All groups share one centre, and each spreads out both ways along 13 directions, with some noise.
In the rows, 128 means zero.
Known rows, each followed by its group:
[113 130 160 151 109 139 111 110 132 133 137 119 110 126 119 101 135 113
 126 115  97  89]
M
[166 110 133 130  80 125 181  83 120 147 108 148 149 122  74 155 140 122
 155  90 135 166]
M
[172 176 123 106 184 135 113 152 164 152 106 124  62 136  79  75 116 121
 104 125 116 169]
K
[ 93 137 136 134 108 140 144 136 134 153 126 108 123 130 167 115 167 147
 146 156 118 122]
Q
[163 131 131 151  58 119 159 120 115 138 178 114 119 161 131  75 139  99
  76 118 125  86]
K
[119 146 109 134 136 144 113 107 138 144 128  98  80 133 145  72 140 150
 152 114  84 141]
K
[147  93 127 101  71 166 188 132  96 110 151 143 157 153 148  51 156 109
  89 113 123 107]
K
[ 75 125 100 156 125 124  87 111 116 181 129  86 106 134 188 145 133 128
 126 142  97 115]
Q
[127 149  96 133 112 131 111 115 130 107 126 136 127 120 130 113 115 109
 158 115 101 129]
F
[120 112 158 100 123 131 120 124 142 165 100  60  77 119 133 115 177 152
 109  89 107 147]
F
[129 135 133 153 133 151 157 133 133 132 120 106 126 135  95 117 162 150
 139 110 128 125]
F
[ 80 101 154  61 111 120  49 110 129 161 143  82  74 102 191 126 146 128
  89 141 125 113]
Q
[144 140  76 148 121 125 122 150  92 122 115 109 105 106 185  81  71 102
 119  55 133 171]
M
[139 145 125 149 149 116 147 127 139 158 154 148 103 177 176  58 131 161
 115 154 200 134]
Q
[117 131 136  95 109  87 108  84 114 125 107 154 113  86 169 152 115 107
 175 131 143 171]
F
[111 113 152  64 114 141  95 131 138 146 105 126 112 120 131 112 152  99
  88 120 103 138]
K
[184 183 108  95 116  91 104 139 137 119 117  85  74  70 115 124 133 120
 142  55 117 173]
F
[121 118 120 103 114 140 106 128 129 107 122  83 101 113 126 114 135 134
 129  96 105 134]
F
[157 102 113 123 100 178 166 117  92 217 155 121 128 125 163  69 117 130
  94 123 165 127]
M
[119 122 102 122 181 145 105 132  96 110  84 115 103  97 100 143  94  79
 120  98  88 170]
Q
[154 130 163 110  98 113 123 128 123 142 116 110  91 105 113 123 113  78
  97 121 124 132]
F
[106 113 132  66  79 112  96  91 157 151 107 120 123 110 112 146 197 149
 136  62 108 166]
F
[ 94 128 178 134 143 125  79 169 135  63 120  75  82  88  89 149 116 123
 109  98 111 112]
Q
[137 126 113  89 108  95 149  73 159 115  79 138 142 155 118 158 189 143
 188 122  71 172]
M
[109 141 121 167 191 135 121 140 117  92 123 129  77 141  85 114  97 111
 113 149 146 155]
M
[176 126  96 142 114 161 141 152 148 114 116 100 133 166  74  89 115 125
  95  76  83 120]
F
[152 122 119 109 168 113 129  75 141 147  96 133  99 168 141 111 128 130
 143 150 122 152]
Q
[145 136 123  86  86 128 161 139 134  91  92 111 135 128 168 103 148 110
 157 145  77 137]
M
[142 137 108 115 123 132 111  92  75 160 121 113 108  40 140 172  86  80
 171 138 104 144]
K
[159 109  85  45 122 153  98 128 116 118 185  92 112 124 138  95 147 151
  73 135 152 102]
M
[163 158 151 189 137  74 115  94 150 109 101 134 101 143  77 138  99  95
 143  74  91 131]
M
[115  85 151 114 103 136 101 111 113 199 120 115 111  98 134 141 111 127
  93  75 178 145]
M
[126 188  90 156 160 139 150 166 124  97 118 158 152 139 122 117 135 105
 158 167 151 124]
Q
[108 118 185 103  82 151 136 149 109  89 129 137 125  78  92 121 132  87
 117 127 130 121]
F
[ 60 121 180 162 155 117 100 113 129 128 111 111 100 127 150 151 145 132
 140 150 148 102]
F
[ 74 126  68 113 127 129  99  77 101  72 172 107 133 134 164 151 186 165
 177 176 167  92]
M
[ 90  99 122 103 113 153 134  91 138 166  95 100 100 126 122 139 160 170
 169 139 117 181]
K
[131 145 131 109 127 123 131 136 140 124 119 147 126 131 148  85 153 141
 135  88 149 152]
Q
[ 79  73 122 147  75 142 121  65 101 117 149 104 117 111 100 147 149 167
 148  65 182 139]
M
[173 115 111  89  31  90  92  82 154 108 122  81  65 140 110 100 100 100
 106  71  94 150]
F
[135 150  83 191 131 121  85  61  99 152 193 115 115 126 124 128 119 111
 135 111  82  60]
Q
[121  97 180 107 138 114  98 102 145 127 133  88  64 127 131 105 134 160
 109 106 126 126]
Q
[125 135 139 170 131  98 114 119 141 159 104  91 101 141 149 151 109 119
 132 123  96 121]
Q
[156 117 164  70  92 155 178 141 107 163 128  96 114  81 189  53 178 148
 127  87  84 146]
M
[119 118  79 147 117 152 208 212 113 124 162 117 153 166 157  89 150 181
  79 123 156 176]
K
[ 51 140 131 147  88 133 101 199 165  94  34  92 136 139 142 169 113  78
 137 138  77 144]
Q
[148 126 141 126 118 105 121 129 136 119 120 114 121 110 114 132 134 146
 129  54 147 148]
M
[ 70  69 197 114  73 131 107 105 148 119  99 137 121 155 128 121 130 100
  99 129 104 116]
F
[119  98 129  88 153 136 134  94 129 131  81 135 123 143 163  98 152 147
 152 105 118 164]
K
[ 76 138 177 122 102 138  99 131 142 142 113  86  86  59 112 136 166 145
 158  89  88 143]
K
[ 88 140 151 123 128 123 118 153 139 156 138 103  99 110 137 130 176 153
 111 115 137 147]
K
[123 173 185 121 180 106 122 203 151 133  98 115  86  99 103 121 151 117
  88 100 150 162]
F
[126 125 124  58 153 135  88 123 138 185  90 147 109 133 130 120 130  80
  90 144  99 156]
K
[126 130 153  93 145 133  98 118 153 116  96 112  85 118 103  97 145 136
 135  92 112 149]
K
[133 144  67 121 143 128  76 126 163 164 103 161 139 175 107 124 104  98
  98 111  98 145]
M
[151 164 159 131 122 121 168 139 135 128  69 141 146  78 107 160 135 112
 196 109 113 165]
F
[116 117  52  75 187 158 102 109 128 138  88 102 101 153 160  93 147 140
 138 130  44 176]
Q
[142 116 133  96 128 122 116  91 148 137 123 114  88 151  91 118 153 145
 116 122 155 145]
K
[150 117 107 140 141 176 173  83  58 172 212 120 110  99 123  82 152 145
 126 151 130 104]
Q
[112 113 126 120 130 118 117 107 126 117 118 112 114 133 149 121 145 145
 134 100 136 137]
K

New rows. What belongs after each?
[110 125 173 160 174 150 124 126 117  67 130 126  92 104  63  99 130 135
 137  84 121 122]
Q
[133 128 110 133  60 125 132  68 149 127 106  77  87 153  98 144 137 120
 168 159 120 126]
F
[150 103 132 105 134 132 130 104 131 103 116 114  93 144 100 111 112 130
 115 120 135 147]
Q
[131 141 121 108  99 115 112 124 156 120  94 126 102 144 136 103 110 102
 137 129  92 157]
F
[106 103  92 126 125 113 135  73 112 118  82 131 101 144 116 156 117 106
 160 128 119 198]
M
[115  91 167 150 171 125 127 106 104 137 105  76 116 101 155 162 137 160
 145  90 142 113]
F
[130 126 168 127 115 111  72 122 151 176 101 125 109 113 116 129 107  93
  97  64 100 124]
M
[151 157 140 180 175 113 138 123 103 174 122 116 105  88 135 123 120 123
 136  58  77 146]
Q
[124 154 165 115 143 110 117 118 150  94  99 121  92 114 113  94 168 116
 150  83  23 145]
M
[123 159  78 139 175 119  97 127 145 141 116 125 113 157 142 117 130 132
 129 126 119 136]
F
[ 89  91 171 147 188 168 152 161  79 103 133 139 139 102 182  85 111 147
 118 116 137 118]
F
[123 152 115  91 177 113  98 140 111  89 153  97  92  98 170 108 161 151
 129 124 136 122]
M
[102  84 146  84 115 129  96  89 158 204  70  62  85 158 167 125 171 141
 107 114  72 140]
F
[122 120 157 123 143  86  70  83 159 145  74 105  87 144 141 144 110 104
 135 103  71 131]
Q
[104 112  77 103 112 159  77  92 117 126 130 142 177 107 151 117 142 126
 160  61  48 106]
F
[109 103 145 117  95 130 134 107 130 104 123 110 116 120 107 133 155 153
 146  99 145 144]
F
[133 120 139 111  83 108 117 118 133 149 129  70  77 107 142 123 138 140
 115  91 105 150]
K
[145 134 134 117  62 129  88 105 164 148 113  44  37  99  72 134  89 124
 137 112  69 160]
K
[113 121 157 135 147 125 124 126 134 121  88  90  97 118 118 140 132 133
 141 116  85 143]
Q
[152 161 139 193 146 155 183 126  85 156 141 133 132 107 124 102 119  94
 151 151 122  92]
F
[ 94 158 142 109  55 184 129 143 135 106 123 185 161 121 130  32 160  70
 141 116  85  95]
Q
[116 137 150 127 147 174 156 108 119  90 136 119  86 134 111  48 166 146
 161 157 144 107]
K
[ 84 127 140  88  94 164  60 137 127 108 141 110 103  96 122  82 138  82
  96 110  45  88]
M
[101  93 150 129 151 119 132 130 160 152  95 109  71 184 177  65 122 180
 104 108 165 184]
Q
[121 138  96 169 203 120 112 109 146 106 127 134  88 195 130  83 111 158
 133 136 151 135]
Q
[ 88 121 114 127 127 120 115 150 149 125  52 123 120 154 154 134 115 111
 130 105 134 185]
Q
[111 118 165  60 116  70 111 102 157 162  90 124  80 118 139 163 176 145
 125 106 169 212]
F
[130 144 142 155  81 119 126 138 158 132  94 137 154 145 131 125 119 104
 146 105 110 105]
M
[125 124 138 110  87 132 124 115 142 141  98 134 122 141 146  93 132 102
 129 113 102 133]
Q
[ 97 100 166 142 113 154 147 111 135  68  86 102 100 155 133  95 117 124
 166 170 124 114]
K
[165 133 101 103 139 145 141 107 140 158 124 126  90 183 136  46 134 122
 102 145 112 140]
K
[106 106 167 101 113 126  82 153  78 139 103  97  81  39 161 147  63  55
  85  96 167 147]
M
[109 127 115 104 171 124  65 131 113  65 109 139 134  84 113 159 101 104
 137  83 142 130]
K
[138 119 117 126  83 117 112 119 120 103 112  94 106 126 157 102  98 103
 125  85 106 131]
M
[146  94 174  75 156 119 161 131 127 202  67 114  96 133 159 136 139 118
  94 155 143 189]
F
[164 105 122 105  78 154 187 116 120 137 126 144 144 129 112  80 148 138
 134  75 104 166]
F
[129  96 124 106 132 128  97  83 107 157 104  87 127  95 155 158 139 134
 146  82  98 119]
F
[144 128 153 114 115 140 182 157 123 104 129 168 156 102  82 112 157 143
 133  75 154 174]
F
[ 85 117  95 152 111 160 124 144 118 117  75 134 129 150 126 109  93  72
 120 117 105 158]
Q
[111 134 136 120 132 126 113 126 136 123  96 145 122 131 142 127 111  98
 139 151 112 138]
F
[177  88 129 139  78 104 150 124 145  77  81  91 113 165 118 126  58 119
 124  89 117 155]
K
[182 120  75  86 127 125 124  84  88 158 149 145 132 131 177  81 126  95
 100  96 116 129]
K
[147 159 148 121 132  96 154 112 123 139  87 144 134  68 129 173 137 122
 199 110 141 175]
F
[ 82 108 139 107 103 133 117 109 128 124 145 157 126 135 134  97 169 142
 116  97 137 147]
F
[118 145 119 127 132 123 101 132 109 152 136  91 114  88 152 150 139 116
 125 114  84 118]
Q
[ 75 157 127 141 117 156 110 157 162 115 127 138 110 168 103  76 156 111
 112 153 103 114]
F
[125 126 186 120 136 124 124 142 141  92  77 109  91 137 158  77 114  95
 127 129  97 117]
K
[120  89 146 102 109  92 124 101 127 123 119 113 125 151 156 141 156 138
 101  99 160 135]
K
[124 113 106 108 164 154 110  80  89 121 160 154  97 128 117  87 120 114
 114 145 173 128]
Q
[204  87 120  97 128 122 176 124 101 117 123 109 117 120 111 130  92 137
 103  96 171 174]
F
[135 112 121  84 119 105 115 125 150 121 107 139 108 145 140 106 130 142
 113  81 125 187]
F
[161 101 165 118  98 108 158  94 109 125  87  94  97 114 161 132  99 101
 146 136 127 139]
K
[107 126 170  54  74 118 113 136 131 130 132 123  76  89 116 109 163 103
  92 120 141 173]
F
[148 146  88 101 128 105  77 147 130 105 118 115 118 110 144 119 103 103
 106  63 114 147]
M
[155 138 132 151  90 111 136  67 124 178 127 122 113 126 158  88 142 119
 153  71  75 118]
K
